There are 10 hidden switches. A switch that is on adds its own fixed numbers to the row, and there is some noise. The rows also spread widely along 12 directions, which tell nothing about the answers.
(in the rows, 128 means zero)
Some rows, each with its switches (1 for on, 0 for off) after it:
[150 164  93 118 113 104 210 131 210  90  94 138  65 193  76 138 111 134
  93  97 130  99 121 122 158 101 156 167]  0 1 1 0 0 0 0 0 0 1
[186 134 138 108 135 120 158 155 119 133 145 103  87 164 115 114  84  96
 135 134 157 103 119 140 154 125 128 176]  1 1 0 0 1 0 1 0 0 1
[150 154 109 146 134 109 153 126 127 114 121 141 120 140  87 133 149 119
 127 122 126 141 157 126 122 144 127 142]  0 1 1 1 1 1 1 0 1 0
[162 162 124  93 111 105 149 152 137 101  95 130  85 167 165 130  87 148
  48 150 129 172 107 149 127  93  89 122]  1 1 0 0 0 0 1 1 1 0
[215  95 118 139  66 137 111 123 144 130 152 141 124 163 146 162  98 162
 118 126 128  95 123  83 161 116 127 163]  1 1 0 0 1 0 1 0 1 0
[166 144 116 150 128 126 136 144 135 131 121 149 116  88 115 123  91 110
 181 164 145 106 137 133 151 170 145 123]  0 0 0 0 1 0 1 0 1 0
[152 147 156  92  61 138 145 111 139 108  79 157 126 116 162 149 112 141
 101 152  97 124 103 141 129 122  93 109]  0 0 0 0 0 0 1 0 0 1
[227  93 129 115  69 169 118 124 105 137 165 128 119 149 122 130  89 137
 143 119 176  64 144  95 140 156 114 186]  0 1 1 1 1 1 1 1 1 0
[148 125 122 128 123  78 173 122 148 150 114 146 131 188 117 122 135 117
 134 115  94 145 145 105 106 104 103 143]  0 1 0 1 0 0 1 1 1 0
[158 125 117 104 138 105 137 107 136 141 152 121 117 140 143 125 137  90
 126 124 121 120 127 147 124  95 123 128]  0 0 0 0 0 1 1 1 0 0
[197 142 140 145 110 137 141 107 119 111 143 165 124 115  93 146 125 131
 131 116 160 114 138 130 131 156 136 137]  1 1 0 1 0 0 1 0 1 0
[136 164 160  57  53 148 151  88 129 139 134  83  88 168 152 136 142  98
 109 118  72  92 121 163 104 139  97 181]  0 1 1 1 1 1 0 1 0 1
[193 124 120 108  82 128 123 142 140 135 127 118  99 142 165 144  76 121
 133 164 127 100  78 142 179 111 133 139]  0 0 0 0 1 0 1 0 0 1
[123 200 119 175 148  98  87  83 106 109 150 149 113 111 132 138 184 118
 103 141  80 114 164 118  82 155 157 143]  0 0 0 1 1 1 0 1 1 0
[135 106  91 109 148  71 155 133 166 140 130 116 128 173 156 128 121 100
 131 123  74  82 143  95 100  72 126 169]  0 1 0 0 1 0 1 0 1 0
[156 124  95 124 130  78 114 146  72 140 127 142 169 123 164 153 126 103
 169 144  82 128 117 165 111 112 106 140]  0 1 0 1 0 0 1 1 1 0
[192 140 109  78  83 157  94 136 101  92 148  90  94 140 160 169 110 138
  71 130 132 107  98 172 167 105  97 172]  1 1 0 0 1 1 1 0 0 1
[135 156  90 120 163 111 159 126 166 121 125 136  99 120  92 112 130  99
 125 125 144 133 158 151 135 119 126 117]  0 0 0 0 0 1 0 1 1 0
[188 126 182  72  85 169 127 100  58 143 155 116 136 113 142 136 139  96
 129 127 159 113 133 173 101 158  88 157]  0 0 1 1 0 1 1 0 1 0
[197 114 125 148 121 124 145 134 118 127 114 183 149 114 111 116 101 132
 127 129 170 140 132 114 138 118 124 105]  1 0 1 1 0 0 0 1 0 0
[170 147 114 106 100 150 101  80 174 144 165  91  91  72 169 133 104  91
 148 169 138 105  89 170 168 137 149  63]  0 1 1 0 1 1 1 0 0 0
[192 140 177  97  95 157 159 158  67 134  92 160 128 111 111 105  77 116
 144 157 182 145 126 160 128 171  69 131]  0 0 0 1 0 0 1 1 1 1
[118 146  93 130  91 155 146  63 220 132 110 140 117 112  77 142 171 140
 139 103 108 141 162 120 156 140 109  78]  0 0 1 1 0 0 0 0 0 0
[152 121  82 135 144 113 101 173 118 121 101 134 133 117 152 124  89 143
 131 171 132 129 148 105 143 120  95 131]  0 0 0 0 1 0 1 0 1 0
[167 144  65 136 131 136 140 140 202  78  96 160  83 132  90 117  95 174
  59 127 172 131 160  79 159 112 106 106]  0 1 0 0 1 1 1 1 1 0
[152 140 135 137 123 109 133 112 128 144 122 142 133 134 140 127 132 120
 119 147 123 153 133 125 121 116 120 107]  0 0 1 0 0 0 0 0 1 0
[176 151 143 180 146  97 130 115 127 117 119 188 129 123 121 116 125 136
  95 155 154 140 143  82 110 124 153 104]  0 0 0 1 0 1 0 0 1 0
[152 153 100 135 149 125 139 116 141 123 142 117 110 127  86 132 150 113
 113 115 148 146 152 145 140 130 120 123]  0 1 1 0 1 0 0 0 1 0
[137 195 134 100  87 116 141 133 153 110  90 116  65 132 183 121  61 119
 130 200 102  81  96 141 124 158 151 143]  0 1 1 1 0 1 1 0 1 1

New rows, each followed by its switches (1 for on, 0 for off):
[161 129 115 121 117 132 133 145 128 115 104 134 112 162 114 126 110 144
 102 127 131  97 149  88 133 120 104 177]  0 0 0 1 1 0 0 0 0 1
[179 124 118 115 115 143 120 173  68 113 125 105 109 165 125 136 105 139
 120 128 162 113 147 126 142 146  98 207]  0 0 1 0 1 0 1 0 0 0
[178 148  93 127 125 106 115 136 128 111 150 123 100 138 149 143 111 123
  98 141 122 134 118 152 147 108 132 138]  1 1 0 0 1 1 1 1 1 0
[135 155 100 135 131 119 114 120 158 133 133 111  96 139 130 129 125 124
 135 148 100 127 152 118 138 141 125 141]  1 0 0 1 1 0 1 0 1 0
[190 139 142 127 116 113 142 133 126 121 119 153 107 154 134 131  98 130
  99 150 152 127 108 119 144 107 128 136]  0 0 0 0 0 0 1 0 1 1
[179 150 165 107  58 145 147 107 128 114 124 130 103 134 142 151 124 132
 104 133 119 120 111 145 132 150 117 139]  0 1 0 0 1 1 1 0 0 0
[136 160  63 148 133 111 107 134 189  84  77 166 102 101 157 123  83 165
  98 183 129 110 135  83 140 117 146  89]  0 0 1 1 0 1 1 0 1 0
[158 155 154 140 145  63 143 111  71 158 157 137 146 130 161 143 151  54
 164 150  90 125  96 187  89 122 176 144]  0 0 1 1 0 0 0 0 1 0
[166 104 105  98  97 174 116  94 151 140 148 118 136  82 120 140 128 107
 163 116 139  65 142 137 143 142 116 126]  0 0 1 1 1 0 0 0 0 0
[166 156 139 151 136  79 180 112 175 142 141 123  84 183 113 119 129 102
  96 126 125 168 109 130 146  95 166 115]  1 1 1 0 1 0 0 0 0 0
[177 134 120 111 145 101 161 140 118 123 151 122 106 144 114 137 133  82
 122 122 139 116 123 169 132 112 145 166]  0 0 0 0 1 1 1 0 1 0
[139 177  80 132 102 125 118 132 148 101 115 132  96 114 126 152 114 142
 139 145  91 115 140 150 144 164 122 142]  1 1 0 1 1 0 1 1 1 0
[154 137 146 118 112  79 172 129 145 136 107 152 118 185 148 117 117 114
  91 137  77 141 123 106 107  80 115 150]  1 0 0 0 1 0 1 1 1 1
[151 185  91 154 138  90 134 134 128  88 107 153 106 125 112 160 135 135
 111 141 121 156 114 164 142 137 140 117]  0 1 0 1 0 0 1 0 1 0
[173 132 109 152 124 139 122 125 151 131 141 147 128  72 115 122  95 118
 175 159 150 113 147 124 160 160 137  98]  1 1 0 0 1 1 1 0 1 0
[131 163 118 131 143 111 145 121 174 114 124 123  82 133 129 112 117 112
 116 147 112 112 150 112 130 128 148 136]  1 0 0 0 1 1 1 0 0 0
[170 108  65 102 145 121  89 165 114 114 110 126 150  78 176 140  74 130
 132 168 144 131 106 158 160  92  88  86]  1 1 0 1 0 0 1 0 0 0
[132 198 125 129 153 100 121 110 134 118 126 125  87 111 151 114 128 104
  83 162 115 144 125 151  95 134 128  96]  0 1 0 1 1 0 0 1 1 0
[145 118  74 135 168 137 114  98 121 118 134 176 189  26  86 125 167  98
 153 111 135 131 179 148 113 126  94  66]  1 0 1 1 1 0 1 1 1 0
[150 104 119  89 104 146 110  84 162 164 143 100 135 118 151 123 136 102
 133 137 110 117 127 122 146  93  86  94]  0 0 1 0 1 0 1 0 0 1
[123 148  85 128 176 108 144 107 163 104 108 150 128 113  80 126 162 115
 107 109 129 140 158 125 135  93 106  99]  0 0 0 0 0 0 1 0 0 1
[195 105 154 130 116 111 147 107 144 153 159 156 128 143 146 108 112 102
 110 131 131 103 136  93 110  94 142 136]  1 0 0 0 1 1 0 1 1 0
[165 116 154  52  57 165 150 112 115 163 123 111 130 120 144 131 104  89
 185 132 110  91 114 180 136 150  73 146]  0 0 0 1 0 0 1 1 0 1
[161 123 147 105 142 113 138  90 164 143 137 127 117 135 156 105 114 109
  93 137 135 129 127 103 107  87 110  88]  1 1 0 1 0 0 1 0 0 0
[159 121  92  67 123 121 161 113 150 109 140 120 118 135 120 142 143  93
 100  90 110  87 139 161 103  93 101 158]  0 1 0 1 1 1 1 1 1 0
[156 140 145  80  56 152 119 109 146 149 125 101 104 127 194 144  95 127
 124 168 101 125 103 160 143 130 106 122]  1 0 1 0 0 0 0 0 1 0
[131 202 111 151 127 125 135 135 142  97 110 119  65 142 104 132 124 136
 109 145 123 139 143 139 146 170 153 155]  1 0 1 1 1 0 0 0 0 0
[150 157 134 125 115 135 152 125 166 125 117 122  83 160 104 123 126 141
  80 131 134 165 153 119 143 129 105 134]  1 0 0 0 1 0 0 0 1 0
[209 117 171 138  91 111 145 152  75 136 111 173 152 126 158 116  85 122
 121 158 145 135 106 121 113 130 114 123]  0 1 0 1 1 1 0 1 0 0
[173 137 113 119 159 116 145 168 112  99 123 139  97 135 129 109  83 119
  93 130 160  90 146 121 118 116 132 177]  1 0 0 0 1 0 0 1 0 0
[162 139  93 184 144  82 109 117 128 125 137 166 153 122 138 138 129 129
 140 149 107 121 142  96 123 113 167 123]  1 1 1 1 0 1 0 0 1 0
[156 120  44  89 167 132  82 135 113 103 150 126 140  77 143 139 113 100
 141 133 131  62 144 161 136  95 111 147]  1 0 0 1 0 1 1 1 1 1
[171 178 122 188 162 106 137 137 176 105 114 154  66 136 105  97  81 149
  83 164 175 142 134  74 149 139 167  97]  1 1 0 1 1 0 0 0 0 0
[128 173 116 122 132 101 183 138 192 126  92 120  67 159 119  84  88 112
 117 153 119 150 140 117 132 135 130 113]  1 1 1 1 1 1 1 1 0 0
[161 136  95 127  97 133 120 109 125  91 119 146 138 122 112 175 161 152
 100  98 104 115 139 131 130 127 101 141]  0 1 0 1 1 0 1 0 0 0
[143 145 105 135 105 103 147 113 173 118 115 136 105 167 129 139 144 135
  98 131  93 136 143 104 132 107 134 142]  0 0 1 0 1 1 1 0 1 0
[136 137 122  79 115 143 158 110 163 133 132 103 105 119 123 131 126  98
 129 117 117  91 147 151 116 133 101 144]  0 1 0 0 1 0 0 0 1 0
[145 155 115 115 133 112 123 140 130 111 126 102  83 174 158 130  98 136
  99 140 124  81 139 104 115 120 128 187]  0 1 0 0 0 0 0 0 0 0
[163 117  71 182 148 106 128 131 159 117 128 163 130 137  79 136 134 140
 161 115 130  93 167  70 152 132 151 149]  0 0 0 1 1 0 1 0 0 0
[166 163  78 135 190 126  71 101 132 122 196 100  88  91 124 133 126  87
 135 147 162  86 127 160 162 118 164 125]  1 0 0 0 0 0 1 0 1 1
[188 144 120 147 155 108 133 147 105 104 117 171 114 121 117 113 103 126
  90 145 170 130 136 113 113 125 125 126]  0 0 0 1 1 0 1 1 1 0
[185 122 159 144 105 106 107 126  97 172 168 106 120 152 178 132  99 101
 169 162 111  90 109 115 128 137 150 163]  0 1 0 0 1 0 0 0 0 0
[145 141  94 136 134 124 122 122 134 129 148 104 110 126 118 131 126 107
 171 133 122  87 154 124 142 151 143 159]  0 1 1 0 1 1 1 0 0 0
[171 149 132 132 109 127 111 131 105  75 104 168 132 100 162 145 103 161
  83 147 134 103 137 106 111 127 120 133]  1 1 0 0 0 1 1 0 0 0
[161 114 108 113  69 138 158  84 155 132 128 155 155 146  93 160 163 138
 144  76  91 128 159 127 127 126  91 140]  1 1 1 1 0 0 1 1 1 0
[178 157 131 120 109 143 125 115 152 139 143 118  82 121 127 114  80 118
 143 157 158 125 110 142 174 143 123 103]  1 1 0 0 0 0 1 1 0 1
[184 178 121 163 123 120 110 119 129  95 137 146  80 121 140 127  97 146
  86 153 153 127 115 119 142 141 160 114]  1 1 1 0 1 0 1 1 0 0
[141 184 183 134 128 154 128  95  80 116 119 145 119  93  95 121 167 124
 107 133 160 179 165 152 106 184  84 101]  0 0 0 0 0 0 1 0 0 0
[142 173 115 155  97  90 180 128 201  81  50 212 105 153 115 127 103 175
  70 144  94 150 134  79 130 102 130 107]  1 0 0 0 0 0 1 1 1 1
[165 149  98  78 103 173 128 107 130 100 147 117 110  73 111 147 128 110
 122 108 146  95 142 190 134 152  99 132]  1 1 1 0 1 0 1 1 1 0
[183 133 104 153 131 131  99  88 164 161 193 107  85 146 126 115 116 108
 156 136 161  88 135 105 168 129 176 131]  0 0 1 0 0 1 0 1 0 0
[158 126 119 105 130  79 136 125 110 130 121 139 149 140 167 160 150 107
  93 134  93 172  97 175 119  66 104 108]  0 0 0 0 0 0 1 0 1 0
[169 137 144 133 124 120  94 107  83 124 135 146 153 106 158 138 130 124
 122 148 125 112 123 117 113 119 106 118]  0 1 0 0 0 0 1 0 0 1
[115 193 153  79  78 160 159  97 127 119 133  80  64 174 103 146 169 118
 106 105 107 124 168 172 112 180 104 206]  0 0 1 0 0 1 0 0 1 0
[141 183 121 159 101 127  88  78 156 127 151 133  86 119 151 145 136 138
 133 152  99 102 131 118 138 159 160 120]  0 0 0 0 0 0 0 1 0 0
[133 191 174 117 104 112 160 108 126 121  93 142 101 136 141 127 129 124
  89 154 108 160 126 146  91 151 107 115]  0 1 0 1 0 0 0 0 1 0
[163 133 115 135 120 107 144 124 147 117 130 130 108 158 125 142 125 129
 120 118 114  97 135 104 129 118 133 160]  0 1 0 0 1 0 1 0 0 0
[155 144 133 172 134 103 128 117  87 135 134 161 166  98 116 136 150 108
 162 138 113 126 154 125 103 153 137 129]  0 1 1 0 1 0 0 0 1 0
[133 156 120 134 131 122 176  96 194 135 115 144 108 100  82 117 126 100
 170 127 132 117 141 137 139 153 141  86]  0 1 0 1 0 0 0 0 0 0
[209 121 179 124  53 147 128 100 138 150 152 140 110 134 166 142  95 128
 130 154 126 102 106 115 140 145 139 138]  1 0 0 0 1 0 1 0 1 0
[161 150 138 144 110 123 128  83 132 136 143 146 122 124 108 131 168 112
 122 121 114 150 142 132 127 141 120 106]  0 0 0 1 1 1 1 1 0 0
[150 120 144 113 148 125 207 126 145 143 120 154 134 123  63 101 123  81
 186 104 149 106 180 128 106 154 118 155]  1 0 0 1 0 0 1 0 1 0
[111 161 101  98  94 125 155 124 151  87  63 161 125 113 127 142 139 144
 106 127  82 134 152 143 111 132  84 123]  0 0 0 1 0 1 1 1 0 0
[179 151  92 116 115 115 136 139 165  81 105 149  82 156 153 133  79 166
  45 138 150 124 116 109 137  89 125 127]  1 1 1 0 0 0 1 1 1 0
[204 142 140 177  76  83 138 146 111 145 140 147 115 180 147 166 106 136
 146 156 103 140  86 130 162 138 168 162]  0 1 0 0 1 0 0 0 1 0
[187 123 156 119 114 101 167 152  96 137 118 145 122 180 136 112  94 117
 121 130 144 113 130 111 105 121 118 175]  0 1 0 1 0 1 0 1 0 0
